There are 3 ways to turn a row about zero (a turn may also mirror it). The second row of each pair is the first, turned, with some noise. The first 27 pairs use one turn. New pairs use 3 turns, one after the other, and a turn may come again.
Known pairs, each followed by its turns in order:
[ 0.96  1.50 -1.73 -2.49 -1.11  4.86 -0.56  1.42]
[-3.33 -0.39  3.09  3.34  0.79 -0.13  0.91  2.26]  (2)

[ 2.04 -4.28  0.16  0.55 -3.51  0.02 -4.21 -1.53]
[ 1.90 -0.56  3.02  1.45 -2.09  5.63 -1.23  1.57]  (0)

[ 3.35 -0.82  1.08 -0.34  1.61  5.38 -1.03 -1.42]
[-1.50 -0.54  0.44  6.28 -2.41  0.65  0.46 -1.32]  (2)

[-0.01  0.93 -1.72  0.42  6.92  0.89  3.47  1.28]
[ 1.97  4.79  0.17 -5.39 -1.56  2.26 -0.07  2.52]  (1)

[ 0.85 -0.06 -4.28 -4.06  1.39 -3.22  0.01 -6.84]
[-3.87  4.12 -5.26  3.14  0.65  4.22 -3.28 -0.22]  (0)

[-2.17  1.33 -2.46 -1.32  0.36  4.07  1.55  2.12]
[-4.12 -0.82  1.89  0.37 -1.25 -1.62 -0.90  3.59]  (2)

[-2.78 -6.92  1.73  0.16  1.83 -3.32 -6.35 -0.25]
[-1.92 -5.15 -1.78 -1.81 -4.82 -3.25  5.75 -0.85]  (1)

[ 1.50 -1.75  1.05  2.43 -0.86 -0.85  1.43  2.37]
[ 0.58  3.81  0.75 -1.02 -1.55 -0.54 -0.18 -1.75]  (2)

[ 2.45  4.95  0.51  4.09 -6.92  0.69 -3.66 -0.32]
[-1.14  3.54  5.49 -5.56 -3.43  3.08  3.11 -0.25]  (0)

[-6.92  1.02 -0.23  5.76 -3.46  2.12 -3.61  1.42]
[ 2.97 -2.85  5.42 -3.33 -2.85 -6.16  1.55  0.80]  (2)

[ 0.68  0.79 -0.14  2.51 -5.02 -0.91 -0.43 -2.67]
[ 2.10 -1.58  4.32 -1.94  1.61  1.75  0.28 -3.24]  (2)

[ 0.63 -0.45 -6.08 -0.69 -0.82  0.09 -0.10 -1.25]
[ 0.31  4.01 -3.06  1.44 -0.13 -2.35 -0.55 -2.50]  (1)

[ 1.10 -0.29  6.41  1.39 -2.16 -6.92  3.51 -1.90]
[ 5.15 -6.55 -0.53  2.88  2.98  1.65  2.00  4.87]  (1)

[-2.75 -2.96 -1.08  0.61 -0.25 -1.64  0.20  2.79]
[-1.34 -1.11 -3.16  0.12 -3.57 -0.07  0.24  1.41]  (1)

[-0.44 -0.94  0.97 -0.97 -3.34  6.15 -2.54  0.56]
[-0.67 -2.59  3.67  0.17 -5.61 -0.70 -0.89  0.60]  (0)

[ 1.79  0.39 -1.31  0.50  3.32  1.44 -6.42  0.82]
[-3.21 -4.32  1.69  0.55  0.32  4.20  2.08 -2.27]  (0)

[ 0.05 -2.85 -0.46  0.00 -1.40 -0.85  2.27  2.85]
[ 2.67  1.02  1.13  2.80  0.61 -1.85  1.02  2.21]  (0)

[-1.09  0.78 -1.17  0.27  2.78 -2.94 -1.76 -3.88]
[-1.27  0.83 -4.31 -0.38  1.04  3.28 -0.44 -1.90]  (0)

[-2.55  5.70  0.67 -0.89 -2.11  0.77  1.00 -2.55]
[-1.90  3.27 -0.92 -3.77 -2.91 -2.52 -1.33 -2.81]  (0)

[ 0.62 -5.99  3.97 -0.27 -0.99  3.31 -2.18 -0.48]
[ 1.75  1.61  0.37  3.16 -4.34  1.28  5.44 -1.05]  (2)

[ 0.92 -3.39  1.13  6.92  1.22 -1.09  0.51  5.15]
[ 2.88  6.23  0.84 -1.27 -4.10 -3.84 -2.25 -2.80]  (2)

[-0.03  1.22 -3.13 -0.95  0.24  2.50 -2.13 -0.97]
[ 0.29 -2.26  1.84  2.75  0.61  0.38 -1.29  2.67]  (2)

[-3.77 -0.57 -6.92  6.13  0.73  2.61  2.70 -1.74]
[ 0.20  0.25 -6.70  0.69 -4.74 -0.33  6.13  2.00]  (0)

[ 0.76  2.53  0.30  6.92  5.99  1.72 -0.22 -3.51]
[ 1.35  1.45  1.72 -8.07  3.88 -3.79 -0.63  2.75]  (1)

[-1.36 -0.79  5.96  4.46  2.47 -0.71 -0.32  0.46]
[ 0.12 -5.20  1.60 -4.09  0.79  0.06  0.48  4.34]  (1)

[-0.25  2.43 -1.79  0.64  3.81  1.18 -3.04  1.35]
[-1.73  1.73 -0.18 -4.84  0.53  0.66  0.60 -2.89]  (1)

[ 3.47 -2.04  4.16  4.35  1.42 -2.20  4.44 -0.37]
[ 6.40 -3.04  1.22 -1.16  0.16 -0.33 -1.75  4.33]  (1)

New pairs. What belongs after each?
[-0.02 -0.85  1.62  0.21 -6.92 -1.90  2.37 -0.11]
[ 1.40  0.13  0.54  2.53  0.10  4.11  0.08 -5.56]  (2) (0) (0)

[-0.18 -1.10  0.97 -0.06  0.16  2.59 -0.27 -1.38]
[-0.44  1.98  1.32  0.27  1.67  0.13 -0.15 -0.58]  (2) (0) (2)

[ 2.85 -1.43 -2.08 -0.10 -2.61 -3.52  1.54 -0.38]
[-0.85 -1.09  4.04  0.06  2.29  1.37  2.14  1.76]  (2) (1) (1)

[ 3.92 -1.77  1.51 -2.55  2.12  1.54 -0.86 -3.04]
[-0.02  4.43  1.23 -2.86  2.40 -0.08 -0.56 -2.32]  (0) (2) (2)

[ 0.81  1.21 -0.10  2.05  0.16  0.09 -0.18  2.60]
[-0.23 -1.07  2.33 -0.47  0.06 -1.46  1.19  1.24]  (0) (1) (0)

[-1.19 -0.51 -1.79  2.38  2.15 -1.12  0.43 -3.21]
[ 2.81  2.80 -0.93 -1.19 -1.11 -1.65  2.37 -0.02]  (0) (0) (0)

[-5.46 -1.45  0.25  2.77 -0.21 -0.77  0.44 -1.94]
[-3.77  2.63 -1.42  1.96 -1.26 -1.98 -2.83 -2.19]  (1) (1) (1)

[-2.02  0.54  4.48  3.55  2.55 -2.09 -3.81  0.15]
[ 1.80  3.26  3.45 -2.20 -3.25 -2.52  1.53  2.41]  (1) (1) (0)

[-1.40  1.51 -1.09 -5.54 -2.12 -0.16 -1.74 -6.92]
[-4.59 -2.31 -2.60  4.38  3.45 -0.33 -5.55 -0.19]  (2) (2) (1)

[ 1.07  6.92 -0.24  0.52  1.36 -3.22  2.98 -3.22]
[-2.38  1.53 -0.70 -0.99 -2.30 -7.94 -2.48  0.38]  (2) (0) (1)

[-0.23 -3.19  0.11 -2.60  5.49  2.27  1.41 -2.03]
[-1.01  1.37  7.28 -0.50  1.80  0.13  1.26  1.11]  (0) (2) (0)

[-4.84 -1.39  2.15  0.74 -2.44 -1.79  0.27  0.65]
[-1.78 -1.89 -2.29  0.97 -2.13 -4.10  0.63 -1.78]  (2) (2) (0)

[-1.21 -3.84  2.52  0.09 -0.49  3.82  0.26  3.73]
[-0.31 -5.31 -0.61  0.73 -0.72  0.82  4.63 -0.03]  (2) (1) (0)

[ 1.41 -1.69 -0.83 -3.70 -1.91  4.17 -2.14 -0.99]
[ 1.83 -0.62 -1.40 -3.58 -4.24  1.85  0.97  1.59]  (1) (1) (1)

[ 3.13 -2.09  6.92 -0.53 -0.22 -0.02  0.59  1.01]
[-0.31  1.50 -2.58  1.52  2.90 -5.06 -4.42  0.44]  (2) (1) (2)

[ 0.38  1.65  1.36  1.56 -1.65  3.86 -5.20  1.06]
[-0.42  3.07  1.68  3.93 -0.40  0.23 -1.92  4.88]  (0) (2) (1)

[ 1.13 -0.29  0.06 -4.80  1.52 -2.09  0.33 -1.15]
[ 1.63 -4.81 -0.23 -0.52 -1.30 -0.12  2.54 -0.05]  (1) (2) (2)

[-1.33 -0.05 -5.10 -5.55 -0.37 -2.46 -1.27  0.06]
[ 0.30  1.18 -3.03 -3.51 -2.38  3.88  4.94 -0.92]  (0) (1) (1)

[ 0.32  6.92  3.40  2.37 -1.64 -6.01 -2.14  0.33]
[-1.92 -2.03 -1.68 -6.66  2.10 -6.12 -2.11  1.44]  (0) (1) (0)

[-3.39  0.25  6.79 -2.04  1.34  1.98  2.29  0.42]
[ 0.45  3.79 -3.52  0.67 -0.24  0.48 -1.48  6.23]  (0) (1) (0)

[-2.84  3.15 -0.28  0.30 -0.57 -0.75 -0.70  6.02]
[-1.51 -2.76 -2.30  3.70  0.37 -4.40 -1.70  1.75]  (1) (0) (1)

[ 0.42 -1.84 -0.51 -0.64  4.17 -0.17  1.10 -4.73]
[-0.93  0.87  1.67  5.82 -1.75 -0.71 -1.37 -1.00]  (1) (1) (2)

[-0.92  6.56  1.06 -1.82  4.94 -2.18 -3.58 -0.43]
[ 3.83 -3.69  5.43  0.22 -0.88  1.74 -1.69  4.73]  (0) (0) (2)

[-0.73  1.63 -0.71 -0.90  1.04  5.36 -4.19 -0.59]
[-0.86 -2.20  0.75  0.43  5.91  2.78  0.80 -1.51]  (2) (2) (2)

[ 0.80  0.37 -0.18  1.64  1.71  4.81  1.15 -1.05]
[-0.29  1.39  3.21 -0.41 -2.57 -1.32  0.24  3.15]  (1) (1) (1)

[ 1.76 -3.83  6.30  0.78 -0.55  1.05 -0.89 -0.75]
[ 2.40  0.85 -1.06 -1.96  3.71  0.96 -5.20  2.65]  (0) (2) (1)

[ 1.29  3.65  6.92  0.44  0.16 -0.45 -2.03  2.28]
[ 2.12  1.01 -0.64 -3.31  0.43 -4.43 -2.54  5.28]  (0) (1) (0)

[ 2.22 -3.19  4.22  3.65  4.39  2.69  1.86  3.35]
[-1.28 -5.58  0.62  1.56  2.46  1.95 -6.60  0.92]  (2) (2) (0)

[ 0.93 -2.48  0.77  0.59 -1.65 -5.09 -6.90  1.88]
[-3.61  1.41  4.83  3.09 -1.57 -1.09 -4.92 -3.54]  (1) (2) (1)

[ 2.13  2.02 -3.07  0.05  1.29  0.99  1.83 -1.89]
[-2.69  2.41  0.75 -0.29 -0.10  1.36  3.55  1.78]  (1) (0) (1)

[ 1.34 -4.82  5.95 -3.09  2.78  6.92 -4.42  0.47]
[-1.79 -3.47  3.83  4.31  3.28  4.45  6.75 -4.39]  (2) (1) (0)

[-3.67  1.18  0.63 -2.22 -0.65 -1.53 -2.82 -0.29]
[-1.36  1.21  4.59  1.74  1.35  1.23 -0.01 -1.15]  (2) (1) (2)

[-1.86  0.27  0.78 -1.72 -0.40 -2.20  1.11  2.15]
[-1.34  2.71  1.20 -0.18  1.54  0.31 -2.32  0.45]  (2) (1) (1)

